The rows of a group lie close to one hidden flat surface of 8 dimensions, which may be shifted away from zero. Surfaces can cross.
In the rows, zero is written as 128.
Some rows, each with its group after it:
[108 121 143 122 224 156 162 116  80  91 133 131 120 143 160 117]	(1)
[227 119 144 157 131  88  82 105  80 141 134 125  82 142 159 143]	(3)
[114 195 163 135 126 114  93 161 136 100  93 159 116 115 125  78]	(0)
[ 98 206 114 111 145  82 171 108 163 119 149 108 136 119 150  94]	(4)
[ 64 141 170 126 153 220 165 145 133  86 117 176 131  85 148 142]	(5)
[ 91  61 140 131 145 140 157 122 115 127 142  98 133 109  91 148]	(2)
[182 115 122  92 126  90 145 123 142 153 121 126 123 144 146 104]	(2)
[112  87 172 149 108 156 133 137 119 133 136 109 113  74  92 165]	(4)
[ 96 151 181 187 149 151 113 140 105  91 115 156  89 106 138 139]	(3)
[ 68 110  51 122 155 136 137  91 106 113 165  94 187 122 114 166]	(4)
[110 130 139 163 121 151 109 126 140 107 123 166 132 148 145 126]	(5)
[ 97 158 170 134 132 181 136 147 127 100 136 140 135  91 124 132]	(3)
[136 132  44 106 104  32 142 132 148 186  86 103  85 154 114 124]	(1)
[149 121 108 145 136  71 126  91 140 131 155 115 139 171 147 105]	(3)
[138 142 136 107 126 152 106 158 103 133  91 131 114  86 101 137]	(1)
[107 148 156 152 107 170 158 119 139 118 171 113 124  94 127 168]	(2)
[149 141 194  83 153 144 149 167 117 133 125 106 122 110 110  87]	(1)
[ 52  97 126 165 182 171 200 120 115 110 136 133  97 170 157 156]	(5)
[125 168 145 150  91  96 137 144 145 150 150  84 109 150 107 117]	(3)
[123 132 138 130 135 142  87 142  95 116 121 125 140  94  98 136]	(3)
[134 130  91 141  72 163 105 196 107 196  92 104  84 219  96 157]	(5)
[115 132 124 138 126 183 125 127 124 113 137 144 145 132 141 156]	(0)
[ 93 140 187  65 166 115 218 146 168 126 160  84 149 127 109  43]	(1)
[164 111  79  54 121 151 173 130 137 174 155  81 157 133 115 144]	(4)
[ 83 148 148 151 113 184 156 134 158 109 137 154 128 116 145 147]	(2)
[153 174 182 100 130 214 135 171 132 113 120 165 133 128 153 111]	(0)
[111  94 147 143 145 118 161 123 113 135 150  91 108 121 108 146]	(1)
[161 118 141  69 153 154 168 148 134 153 131 112 137 166 137  96]	(0)
[161 122 130 101 127 160 195  80 149 134 206  94 158  96 166 164]	(4)
[165 184 153 141 126  94 100 108 100 112 152 107 110  58 130 139]	(4)
[144 113 167  89  82  92 168 168 175 182 107  91  95 105  79 103]	(4)
[116  72 118 138 118 133 130 111 153 119 126 154 158 133 128 127]	(2)
[174 134 177 135 109  79 151 134 134 156 132  96  67  95 122 124]	(4)
[ 79 198 119 131 122 137  99 136 101 105 138 101 151  37  83 157]	(4)
[116 145  89 153 127 139 131 109 153 119 140 159 145 210 177 121]	(0)
[123 150 112 123  68 181 149 140 142 154 134 120 108  64 120 202]	(0)
[ 76 100 148 153 173  98 139 110 113 101 145 107 136 126 109 108]	(1)
[121 229 124 100 112 114 148 165 169 137  82 158  93 130 153  90]	(2)
[151 193 143  90  94 120 159 146 172 151 136 117 116 115 140 103]	(0)
[100 143 139 163 111 135 102 135 133 108 132 143 131 136 122 129]	(2)
[165 144 154  89 150 214 145 137 108 112 143 145 144  98 156 150]	(1)
[101 147 141 153  85 139 108 151 158 128 125 144 134 158 116 117]	(5)
[150 134 126 105 115 149 130 136 127 138 126 125 131  89 121 148]	(1)
[214 177 198  99 186 134 129 121 101 103 161 134 132 145 185  73]	(0)
[182 135 144 121  94 138  93 139 138 143 130 142 140 138 126 121]	(3)
[150 120 130 207 108 150 120  89 137 121 184 147 126 223 186 147]	(5)
[143  95 142 127 128 102 159 117 152 141 139 116 117 138 132 116]	(4)
[168 188 168 110 173 138 140 156  80 132 129 102  90 151 139 105]	(3)
[149 116 152 119 105  98 146 114 171 136 139 133 129 115 134 105]	(2)
[169 124 195 124 188  99 183 146 106 145 116 112  49 181 161  80]	(2)
[184 143 117  50 107 116 181 132 159 180 145  89 128 104 128 121]	(5)
[111 150 100 126  80 157 152 114 160 138 170 107 155  89 125 176]	(0)
[127 141 123 133 103 137  93 141 127 125 108 142 128 101 109 142]	(5)
[132 182 162 111 123 193 103 153 116 103 132 140 155  71 118 137]	(4)
[137 128 132 132 114  89 104 100 138 119 141 123 147  92 117 121]	(3)
[143 141 145 145  33 131 132 116 180 154 186  92 147  92 107 162]	(3)
[ 77 171 205 166 149 141 183 161 111 126 145  83  62 112 108 132]	(5)
[129 193 114 117 196 159 194 159  45 154 120  76  33 157 158 168]	(2)
[203  93 180 129  91 101 122 139 131 169 154  87 104 136 106 122]	(1)
[106 124 143 151 189 120 171  99 109 103 170 105 128 158 155 119]	(0)
[ 24  88  79  93 186 148 240 133 145 143 103 116 115 156 127 130]	(5)
[145 143 128 118 128  51 132 127 124 153 120  91  95 123 114 104]	(2)
[112 144 139 173  99 104 124 134 147 138 145 115 111 185 127 113]	(3)
[135 120 146 105  97 115 161 126 177 149 156 106 145 126 121 110]	(1)
[170 168 144 110 109 184 136 142 133 133 133 148 115 116 164 146]	(0)
[153 102 109  91 182 135 175  97 122 123 120 157 124 140 185 123]	(5)

New rows, each followed by its group:
[146 128 140 127 113 139 144 121 145 132 143 134 129 122 146 135]	(2)
[189 113 122 136 100 123  81 131 118 147 131 131 133 177 131 126]	(3)
[140 124 163 121 164 202 174  86 126  85 167 167 144  72 193 160]	(5)
[137 102 130 120 195 127 171 121 108 127 135 123 118 218 169  94]	(0)
[ 49 136 127 162 154 182 106 171  68 116 119  96 124 174  84 148]	(3)
[155 136 149 146 115  86  65 127 112 115 104 141 120  94 106 114]	(3)
[ 97 135 111 160 119 135  98 128 119 116 119 138 132 142 122 142]	(2)
[ 93 163 134 143 136 133 142 147 137 121  98 156  98 151 145 112]	(2)
[119 140 160  96  95 119 173 132 180 143 141 109 128  76 112 114]	(2)
[140 139 170 152 127 171 199 110 140 131 198 102 107 154 169 153]	(5)
[142 124 117 121 144 134 122 123 118 127 132 127 137 155 139 117]	(0)
[142 192 172 165  72  88 146 154 167 162 152  95  81 170 130 105]	(3)
[ 84 131 138 158 140 178 152 164 115 134 109 136  85 188 135 143]	(5)
[122 172 140 153 121 149  88 132 121  98 123 159 135 107 138 132]	(0)
[180 173 146 128 100 231  69 136 118  95 138 192 168 110 168 156]	(0)
[149 154 174 125 119 128 182 125 147 140 160 105  94  88 142 139]	(4)
[160 168 105 132  87 122 107 121 139 139 130 137 121 106 145 149]	(0)
[121 104 118 124 154 168 183  84 137 107 164 140 141 111 176 158]	(5)
[183 151 145 128 139 111 123 122 113 138 144 118 110 151 154 114]	(3)
[ 90 176 138 120 165 117 159 135  99 125 164  61 126 107 104 122]	(3)
[ 68 125 117 140 160  93 111 144 108 110  86 131 118 121  95 100]	(1)
[188 139 157  88 142 160 108 156 112 132 111 148 136 136 137 102]	(0)
[174 136 140 101 109 126 114 152 132 154 110 132 113 128 123 116]	(1)
[148 130 122 149  72 138 109 111 128 142 172  97 139  95 115 183]	(5)
[145 125 125 117 166 115  63 141  76 111  96 134 140 114 101 107]	(3)
[113 131 139 135 106 212 147 134 103 124 156 113 121  58 117 214]	(5)
[104  60 134 177 162 101 166  75 135 104 159 131 125 170 162 129]	(4)
[116 101 102 170 151 123 169 102  87 142 132 110  66 128 150 197]	(0)
[142 187  99 116 106  98 134 127 144 148 118 125 112 117 142 130]	(2)
[147 131 167 144 121 119 109 141  92 138 159  75 120 116  88 133]	(2)
[137 123 128 108 153 162 153 130 131 132 134 132 137 156 150 121]	(4)
[229 154 183  79 142 130 122 145  95 147 123 111  98  77 133 118]	(0)
[164 154 168 129 126 157  97 129 109 106 142 137 140  80 132 135]	(4)
[133 148 203 130 174 172 101 153  76  89 112 141 114  65 115 123]	(0)
[245 183 164 140 124 158  22 121  69 101 117 181 122  80 167 148]	(0)
[131 127 164 122 124 160 169 128 143 127 153 123 123 104 139 140]	(4)
[ 48 111 149 142 141 189 192 153 156 120 123 145 113 170 134 128]	(1)
[145 127 174 181 138 108 181  83 131 122 186 108  79 130 177 150]	(2)
[ 88 115 114 130  83 192 195 136 163 156 146 112 117 107 119 196]	(1)
[118 148 131 115 120 153 115 152 134 126 129 126 155 145 109 107]	(3)
[157 105 191 137 115 142 153 108 152 119 160 137 121 102 148 126]	(4)
[152 140 150 146 127 118 110 125 120 119 127 139 119 126 137 119]	(3)
[139 149 146 166  81  96 102 146 150 146 132 120 107 169 117 110]	(3)
[160  86 132 131 128 151  88 115  90 119 145 121 151  95 111 165]	(4)
[ 84 126 145 142 135 159 179 112 145 112 157 125 134 103 137 148]	(5)
[107 139 171 109 149 182 125 147 120  98 141 130 170 108 111 111]	(0)
[ 97 203  71 118 168 125 180 111 106 127 155  92 119 139 161 145]	(4)
[115 121 124 146 122 138 150 114 135 130 148 117 127 128 137 152]	(5)
[131 147 181 161  74 224 105 184 122 133 125 141 110 136 115 170]	(3)
[103 190 172 157 161 154 125 138 120  83 118 168 111 125 162 110]	(4)
[145 139 103 150 158 115 152  94  78 133 165  82  92 112 151 184]	(4)
[131 141 122 119 148  92 121 149 110 142  98 124 100 155 121 100]	(2)
[152  77  95 150 148  84  81  77 117 109 136 144 156 151 140 123]	(3)
[180 186 170 119 134  89 128 133 111 134 145  94  95  78 124 116]	(3)
[114 132 171 127 136 152 152 158 112 137 136  92 108 115  99 134]	(2)
[120 186 179 159 130 142  95 193  82 132  90 119  67 158 104 113]	(3)
[205 207 135  96  47 132 146 143 150 176 130 113  70  27 141 185]	(0)
[ 68  89  56 120 150  66 133 124 136 136  78 133 130 157 109 113]	(5)
[131 146 133 117 146 159 138 133 104 129 154 101 139 137 123 131]	(3)
[128 202 147 127 113  97 115 116 155 106 158 123 153  97 136  95]	(0)
[129 150 203 163 123 129 128 146 122 121 152 107 100 132 114 113]	(2)
[141 135 189 140 113 133 134 119 144 109 157 127 133  65 127 131]	(4)
[157 177 189  68 137 179 156 142 162 102 141 158 163  70 153  92]	(3)
[170 104 117 113 164  48 130  80  82 136 171  56 128  78 110 139]	(1)
[180 110 172 136 135 108 162 128 125 148 131 120  67 144 151 124]	(4)
[235 178  94  91 149 120  75 155  35 167 100  99  80 134 135 151]	(4)
[ 90 158 141 128 142 124 135 148 141 117 112 139 125 146 121  93]	(0)
[152 123 114 135  94 161 153 118 135 158 168 100 123 156 144 173]	(5)
[ 92 151 156 141 128 105 148 124 148 114 135 122 117 104 123 112]	(4)
[121 122 139  85 155 163 205 110 158 117 150 136 139  92 161 130]	(5)
[118 172 115  96 146 196 164 141 112 127 141 120 143 129 144 150]	(4)
[181 128 139 113 141 129 148 126 116 153 132 116 101 140 148 134]	(4)
[ 34 150  98 164 178 139 123  99 116  69 136 146 170 136 141 127]	(4)
[110 124 107 121 170 113 120 162  75 142  85 104  95 163 100 121]	(2)
[107 100  49 132 111 131  90 109 151 117  89 189 166 162 149 133]	(2)
[118 100 136 142 166 122 151 112 118 113 140 122 124 153 143 121]	(1)
[106 111  94 108 148 118 154 119 141 126 114 137 130 127 134 122]	(5)
[106 112 152 170 142 148 107 133  96 114 137 119 122 153 111 139]	(2)
[126 143 134 123 141 127 165 157 110 156 107 110  68 145 130 135]	(4)
[227 138  94  55  80 146 117 131 161 170 154 128 183 156 147 120]	(0)
[161 140 134  85 140 155 152 128 108 138 143 106 129  79 128 148]	(1)
[121 169  96 112 149 186 131 159  60 144 116  99 104 114 113 183]	(4)
[126  68 109 150 152  80 140  95 114 138 139 105 113 155 128 134]	(4)
[100  93 168 109 161 193 142 186  86 128  79 134  90 105  91 136]	(0)
[114 125 150 156 152 159 142 157  82 130  75 154  38 112 136 168]	(0)
[ 73  98 155 120 211 126 227 147 120 131  78 139  50 168 154  95]	(2)
[141 112 168  77 170 160 143 190 107 145  70 146  96 160 114  82]	(0)
[ 79 114 113 116 158 143 201 154  97 165 118  69  73 120 100 168]	(5)
[158 136  60 104 152 111  98 128  64 154 120  88 128 136 114 151]	(4)
[137 148 163 124 162 149 117 117 114  93 166 127 165 122 144 104]	(0)
[128 147  93  95 147 166 148 108 157 105 129 181 169 151 188 115]	(1)
[ 79 136 114 201 158 106 133 108 101 105 114 142  71 148 156 155]	(0)
[139 107 143 117 153 143 134 117  96 123 156 100 140  97 118 148]	(0)
[ 70 120 181 122 150 163 157 182 108 132 110  96 107 116  69 116]	(2)
[108  91 113 121 152 120 191 106 114 143 148  82 104  98 125 168]	(2)
[115  97  71 155 101  91 126 112 144 156 133 110 133 201 128 135]	(5)
[168 194 187  70  87 140  99 179 163 129 103 153 141  81 108  74]	(3)
[175 182 156  75 139  80 143 118 150 128 146 108 145  74 138  77]	(3)
[ 72 113 113 149 168  73 148  97 160  97 118 153 139 160 151  80]	(5)
[133  95 184 138 119 164 142 121 143 108 151 144 141  98 131 132]	(4)
[ 89 128 123 152 102 125 124 135 157 121 139 127 155 168 116 114]	(3)
[ 82 114 143 190 154 213 126 132  97  90 121 181 105 170 170 168]	(5)
[101  66 142 129 147 184 170 165 123 144  92 148  94 191 131 132]	(4)
